There are 3 nested groupings, the coarsest first. Each group lies inside one group of the grouping before and may be the whole of it. The rows also spread widely along 10 directions, which tell nothing about the answers.
In the rows, zero is written as 128.
Some rows, each with its group in each grouping after it:
[104  69 102 147 110 130 125 147 117 123  90 191 111 151 138  90 105 138
  96 167 130 137 142 113  91  83 153  98]
Z301 Kif Z353
[ 75 159 175 111 140 102  58 140  67 145 183 157 103 121 126 154 137 111
 131 130 149 174  78 105 110 129  98 179]
Z664 rem Z871
[130 148 152 135  79 134  85 157 126 170 151 118  82 176 148 159 143 114
  69 135 116 154  86 131 119 108 124 140]
Z664 baner Z469
[120 134  88 136 132  82  87 120 113 142 189 115 146 152 145 175 131 101
  97  90 128 142  14  92 105  90 117 205]
Z664 baner Z653
[135 162  96 129  84 110 119 132 136 141 149  72 142 136 111 177 130 111
 174  87 155 135  69 134 191 109 118 166]
Z664 dafu Z430
[172 157 154 104 111 144  94 122 122 131 178 138 150 107 139 132 163  99
 146 146  99 137 170 118  96 157 124 143]
Z301 riman Z179
[105 120 139 127 113 121  94 118 110 121 158 141 155 124  95 126 122 104
 167 105 121 143 132 130 110 132 112 158]
Z664 kuv Z218
[128 117 179 151  67 154  99 164 112 126 138 152 146 168 118 120 147  98
 164 117 123 110 161 138 125 142 140 108]
Z664 dafu Z919
[148  88  59  77  87  94 135 134 188 105 112  93 105 100 107  91  75 125
 145 121 114 140 112 117 183 112  87 130]
Z934 vabi Z632
[153 148 140  93 117 112  86 127 141 123 202  88 111  92 141 146 148 106
 130 113 115 146  89  74 126 130 100 183]
Z301 riman Z240
[112 142 110  88 122 112 100 140 141 134 132 134  51 113 139 122 122 147
  90 153 125 177 113 106 140 107  91 174]
Z664 dafu Z375
[179 151 164  85 117 121  72 125 150 107 211 116  90  76 134 101 155 113
 102 123  87 155 177  78  66 158  78 190]
Z664 baner Z213
[182 120 143  96 121 125  87 143 127 113 188 142 145 100 171 105 143  98
 112 119  96 122 126  75  90 142 131 143]
Z301 Lomif Z244
[131 108 147 133  79 128 101 171 117 118 110 151 122 119 137 102 123 122
 135 131 163 126 158 119 126 107 141  84]
Z934 vabi Z464
[114 132 120 118 105 117 110 140 105 151 147 122 107 163 120 139  99 126
  94 156 104 158  90 132 110 104 113 139]
Z251 zal Z29
[106 147 198  95 108 127  48 159  87 134 179 125  76 122 115 115 108 103
 123 153 119 178 114  93  98 141  71 138]
Z664 rem Z30
[156 129 135 137  91 131 131 156 129 124 116 162 128 108 150 120 160 142
 143 130 159 124 169 118 148 109 165 114]
Z251 ritof Z424
[162 132  75 144  66 119 144 115 146 124 139  57 158 133  95 137 113 134
 146 126 118 131 119 117 116  85 125 143]
Z251 ritof Z953
[148 143 186 110 121 147  83 142 102 136 159 198  99 120 160 107 182 126
  74 157  81 137 217 127  51 153 131 130]
Z934 Buba Z465
[130 150 125 119 106 121 117 124 132 130 117 157  99  92 141 131 170 154
 112 145 150 147 209 145 102 108 132 151]
Z934 vabi Z464
[182 144 134 173  60 140 112 158 108 111 131 104 189 106 120 136 138 108
 206  94 209 118 150 116 132 106 167  90]
Z664 baner Z213
[144 126 182  83  85 142  97 136 179 112 159 122  36  89 130  79 152 140
  96 148  79 148 202  96 105 136  87 158]
Z301 Lomif Z244
[ 85 138 146 124 116 116  93 127  95 137 141 150 105 113 118 129 127 134
 132 149 143 165 128 117 109 101 115 155]
Z301 Lomif Z244
[120 152 154 140  92 134  99 146 114 146 148 133 125 149 134 159 159 115
 144 109 137 128 120 134 150 124 133 152]
Z664 dafu Z430
[106 136 126 132 104  99 113 147 109 142 149 137 162 133 126 172 151  97
 185  64 166 109  52 137 206 126 148 144]
Z934 Buba Z465
[142 135 130 128  39 145 142 123 178 163 145  61 102 193  82 144 136 118
 124 133  52 128 134 167 154 130 106 142]
Z251 ritof Z953
[115 128 127 147  81 147 111 144  95 127 104 140 146 148  99 113 109 127
 161 158 146 148 170 147 105 108 128 100]
Z664 dafu Z375
[127 102 126 115 119 123 102 148 114 100 124 192 145 101 124  83 111 116
 166 126 146 142 159 115 123 128 122 122]
Z664 baner Z653
[103 131 182 131  72 134 130 165 135 113 108 144  88  87  91 106 151 155
 200 121 178 133 193 122 189 113 130 123]
Z251 ritof Z953
[152 103 150  94  42 139 100 171 160 140 128  82  90 177 109  91  80  89
 107 156  67 140 126 141 142 139  79  70]
Z934 vabi Z632
[ 93 137 167 143  96 134  89 121  94 141 177 124 162 171  84 147 138  87
 160 117  87 134 127 146 103 146 103 164]
Z664 dafu Z430
[100 153 196 113  76 147 108 168 112 161 134 145 104 156  96 132 143 112
 177 144 121 148 138 164 201 152 117 106]
Z251 ritof Z953
[118 133  84 101  98 113 126 111 163 140 131 112  99 137  98 130 109 128
 133 134 101 166 116 152 155 116  85 173]
Z664 baner Z653
[131 161 197 131  95 128  84 148 111 142 189 114  89 139 133 154 167 125
 104 117 121 136 130 104 102 124 124 171]
Z251 zal Z29
[ 87 128  89 153 110 108 128 102 118 161 115 157 123 164 126 166 157 143
  87 140 114 137 141 171  97  85 140 171]
Z934 vabi Z632

New rows. What belongs after each?
[136 121 106  84 125 114 117 164 120 159 122 179 112 139 161 120 113 116
 109 158 113 157  81 133 186 129 135 116]
Z251 ritof Z424
[118 143 178 106 102 118  78 176 106 161 179 125  92 159 136 143 134 102
 107 140 110 152  55 102 155 127 109 134]
Z251 ritof Z953
[168 158 161 133  59 146  94 163 131 160 159  99 140 169 133 162 148  83
 144 104 127 131  95 147 166 145 136 113]
Z664 baner Z469
[136 131 150 141  48 144 146 153 155 143 102 108  84 143 109 121 141 148
 135 142 125 138 177 147 154 103 133 111]
Z251 ritof Z424
[131  91 119  71 127 103 102 131 151  92 147 162 121  80 107  67 102 113
 153 129  93 137 171 109 127 153  81 147]
Z934 vabi Z632
[138 124 110  88 117 108 106 121 147  94 161 128 141  70  92 102 113 113
 190 102 127 153 145 113 147 149  86 172]
Z664 baner Z469
[194 121 114 113  39 148 132 143 199 122 119  63  76 135 127 103 123 133
 109 134  94 129 171 125 125 123 108 116]
Z664 rem Z871
[ 92 117 109 138  72 119 144 138 127 139 107 112 133 147  80 134 104 134
 184 131 143 140 108 151 188  98 124 122]
Z251 ritof Z953
[162 160 141 108 103 145 105 175 123 168 103 179  71 123 209 140 162 143
  77 167 161 150 130 129 166 100 175  93]
Z301 Lomif Z244
[176 140 139 126 103 131  96 151 126 117 172 145 167 118 159 138 170  98
 158  91 134 102 137 103 129 145 153 151]
Z664 dafu Z919
[139 105  97 117  99 111 133 139 129 106 123 134 154 101 109  99 100 131
 168 133 136 139 143 113 136 108 126 121]
Z251 ritof Z424
[139  92 114 134  58 124 126 152 142 140 128  83 108 183 110 107  82 117
  92 154  78 141  98 115 106  95 109 108]
Z251 ritof Z424
[145 125 152 120 117 114  88 165 107 128 170 150 146 112 173 144 145  97
 146  94 164 119  62  79 158 118 158 129]
Z301 Lomif Z244
[120 125  60 119 124 108 134 139 138 156  88 177  82 121 163 140 126 156
  90 150 164 168 108 139 161  82 146 148]
Z664 baner Z213
[205  91  52 128  83 119 146 152 179  99 109 125 179 109 152 106 118 116
 171  82 161  97 120 111 179 107 165 111]
Z664 baner Z653
[161 128 157  90  88 134  76 184 122 162 169 120 129 170 157 139 112  58
 136 112 104 132  43 121 191 170 118  96]
Z664 rem Z30
[125 117 114 101  96 129 121 142 132 150 103 139  54 146 124  94  91 150
  59 212  77 186 156 131  93  98  93 115]
Z251 ritof Z424
[114 113 121  99 117 121  96 145 115 138 145 153 129 156 129 119 105  95
 128 137  90 147  93 132 144 142 104 141]
Z664 dafu Z430
[103 125 160 120 131 121  78 167  77 119 156 190 173 123 135 128 138  92
 190  97 164 127  92 108 158 145 142 134]
Z664 dafu Z375
[ 92 137 159 156 101 131  85 133  88 149 142 145 132 161 114 156 142 111
 135 119 147 145 112 138 107 104 137 140]
Z664 kuv Z218
[176 159 156 155  76 132 104 154 100 130 150  99 151 117 138 145 148 126
 140 128 161 136 143 100  96  95 152 112]
Z251 ritof Z424
[206 124  42  85  95  99 134 122 202 124 163  68 141 106 140 134 113 102
 141  83 107 128  66 107 185 133 109 167]
Z664 baner Z213
[123  92 169 151  67 140 126 190 141 168 112 174  98 199 163 136 160 109
  99 116 111  97  97 140 188 117 176  98]
Z251 ritof Z424
[148 147 120  97 111 120 116 127 142 137 154 127  98 111 131 126 146 142
 107 148  98 151 146 116 127 120 114 164]
Z251 ritof Z953
[131 196 161 120 122 149 112 102 128 160 162 163 116 106 146 180 227 137
 138 139 122 146 203 164 124 147 145 191]
Z301 riman Z240
[151 149 156 105 128 126  77 132 114 103 159 152 106  66 138 108 147 132
 135 125 153 159 174  90  90 123 121 154]
Z664 kuv Z218
[144 150 163 135  72 144 104 152 139 133 136 125  80 129 139 129 164 139
 117 132 141 134 174 116 120 115 130 142]
Z664 dafu Z919
[179 157 123 124  66 142 127 149 171 147 117 108  75 130 165 150 169 142
 103 126 142 130 150 137 154 116 148 130]
Z664 rem Z871
[108 140 162 126 113 113 106 148 102 137 155 158 130 117 124 143 155 124
 156 115 144 141 117 116 155 122 134 151]
Z251 ritof Z424
[125  92  93 148  80 131 126 150 126 129 113 143 164 172 125 127 113 106
 152 116 130 111 109 140 147 112 149 118]
Z664 dafu Z919
[163 116  99  85  97 110 117 157 160 149 158 101 113 154 146 130 106 100
 108 126  82 133  41 109 191 129 115 135]
Z251 ritof Z953
[149 157  84 153  84 117 154 135 120 150 106 121 168 126 130 172 148 141
 176 118 181 131 114 153 183  90 170 127]
Z251 ritof Z424
[147 163 149 137 106 151  94 129  92 138 134 172 135 129 131 120 151 129
 117 170 126 165 214 150  50 121 128 125]
Z664 baner Z653
[105  77 146  98 121 123 102 148 154 122 139 191 100 136 134  99 136 102
 127  98  99 118 121 121 165 148 124 148]
Z664 kuv Z218
[ 60 101 166 123 134 117  79 140  86 124 154 213 134 143 100 108 121 100
 155 125 115 147 129 131 116 141 106 157]
Z664 baner Z653
[ 88 143 191 142  91 130  94 129  89 138 179 125 135 148  77 138 147 113
 157 135  99 145 149 129  92 130 102 159]
Z251 ritof Z953
[145 135  85 110 108 110 103 134 110 123 134 119 138 100 114 113  80 119
 148 147 152 175 113 113 115 110 104 127]
Z664 baner Z213
[178 107 115 154  85 130 121 153 151 114 134 140 133 119 176 131 169 128
 119  88 155  89 150  93 119 104 174 132]
Z664 rem Z30
[141 145 102  84 114 125 105 130 133 134 131 151 104 109 119 109 109 125
 130 162 115 181 151 145 130 130  93 141]
Z664 baner Z653
[194 174 125  92 106 146  95 129 134 129 153 121 116 102 151 115 142 127
 111 165  93 162 193 125  88 139 107 143]
Z664 dafu Z430
[148 118 164 102  71 137  90 192 122 152 135 131 107 161 143 114 110  85
 123 125 115 127  84 127 173 141 125  65]
Z934 Buba Z465
[ 70 129 147 118 109 129 110 115 100 138 126 177 102 135  83 106 132 133
 123 167  81 160 201 171  76 136  92 140]
Z934 Buba Z465
[181 125  31 104 114  85 118 123 173 113 166  63 123 115 164 146 118 128
  86  91 124 129  39  66 126  85 116 199]
Z664 dafu Z375
[121 137 148 156  69 117 128 124 125 106 153  87 151 107  75 135 138 131
 198  99 149 128 153 114 124 105 119 156]
Z251 ritof Z424
[154 118 142 149  80 120  98 172  92 118 140 108 141 125 136 113  98 121
 125 140 161 140 102  71  89  81 136  90]
Z251 ritof Z424
[150 178 107 111 109 123 109 113 123 172 163 118 141 145 146 177 163 110
 106 124  91 140 112 164 124 137 124 159]
Z934 Buba Z465
[125  81  76 134 137 115 133 133 125 128 105 225 156 138 171 121 153 127
 118 116 129 107 132 137 129 124 174 145]
Z664 rem Z871
[209 150  81  94 100 143 126 139 154 151 126 134 133 125 177 135 144 115
 112 142 105 135 148 150 147 145 143 114]
Z664 rem Z30
[209 135 104 109  74 134 131 147 160 137 149  88 145 135 142 123 126 110
 129 130  90 126 126 122 139 132 133 114]
Z251 ritof Z424
[111 116 120 115 119 121 129 116 114 114 130 173 150 103  91  99 125 134
 172 147 107 148 185 143 113 132 114 147]
Z251 ritof Z424
[156 118 111 110  75 134 127 132 180 123 135  81  77 122 116 106 118 133
 119 141 107 144 140 108 133 109 102 132]
Z301 Kif Z353
[173 121  83  94 112 130 127 102 157 137 164 128 165 140 140 123 134 101
 114 134  43 125 140 146 107 151 122 158]
Z301 Lomif Z244
[159 110  75 125  82 117 121 157 128 127 117  94 159 146 128 125  77 104
 152 124 143 132  71 113 161 100 131  98]
Z664 dafu Z430
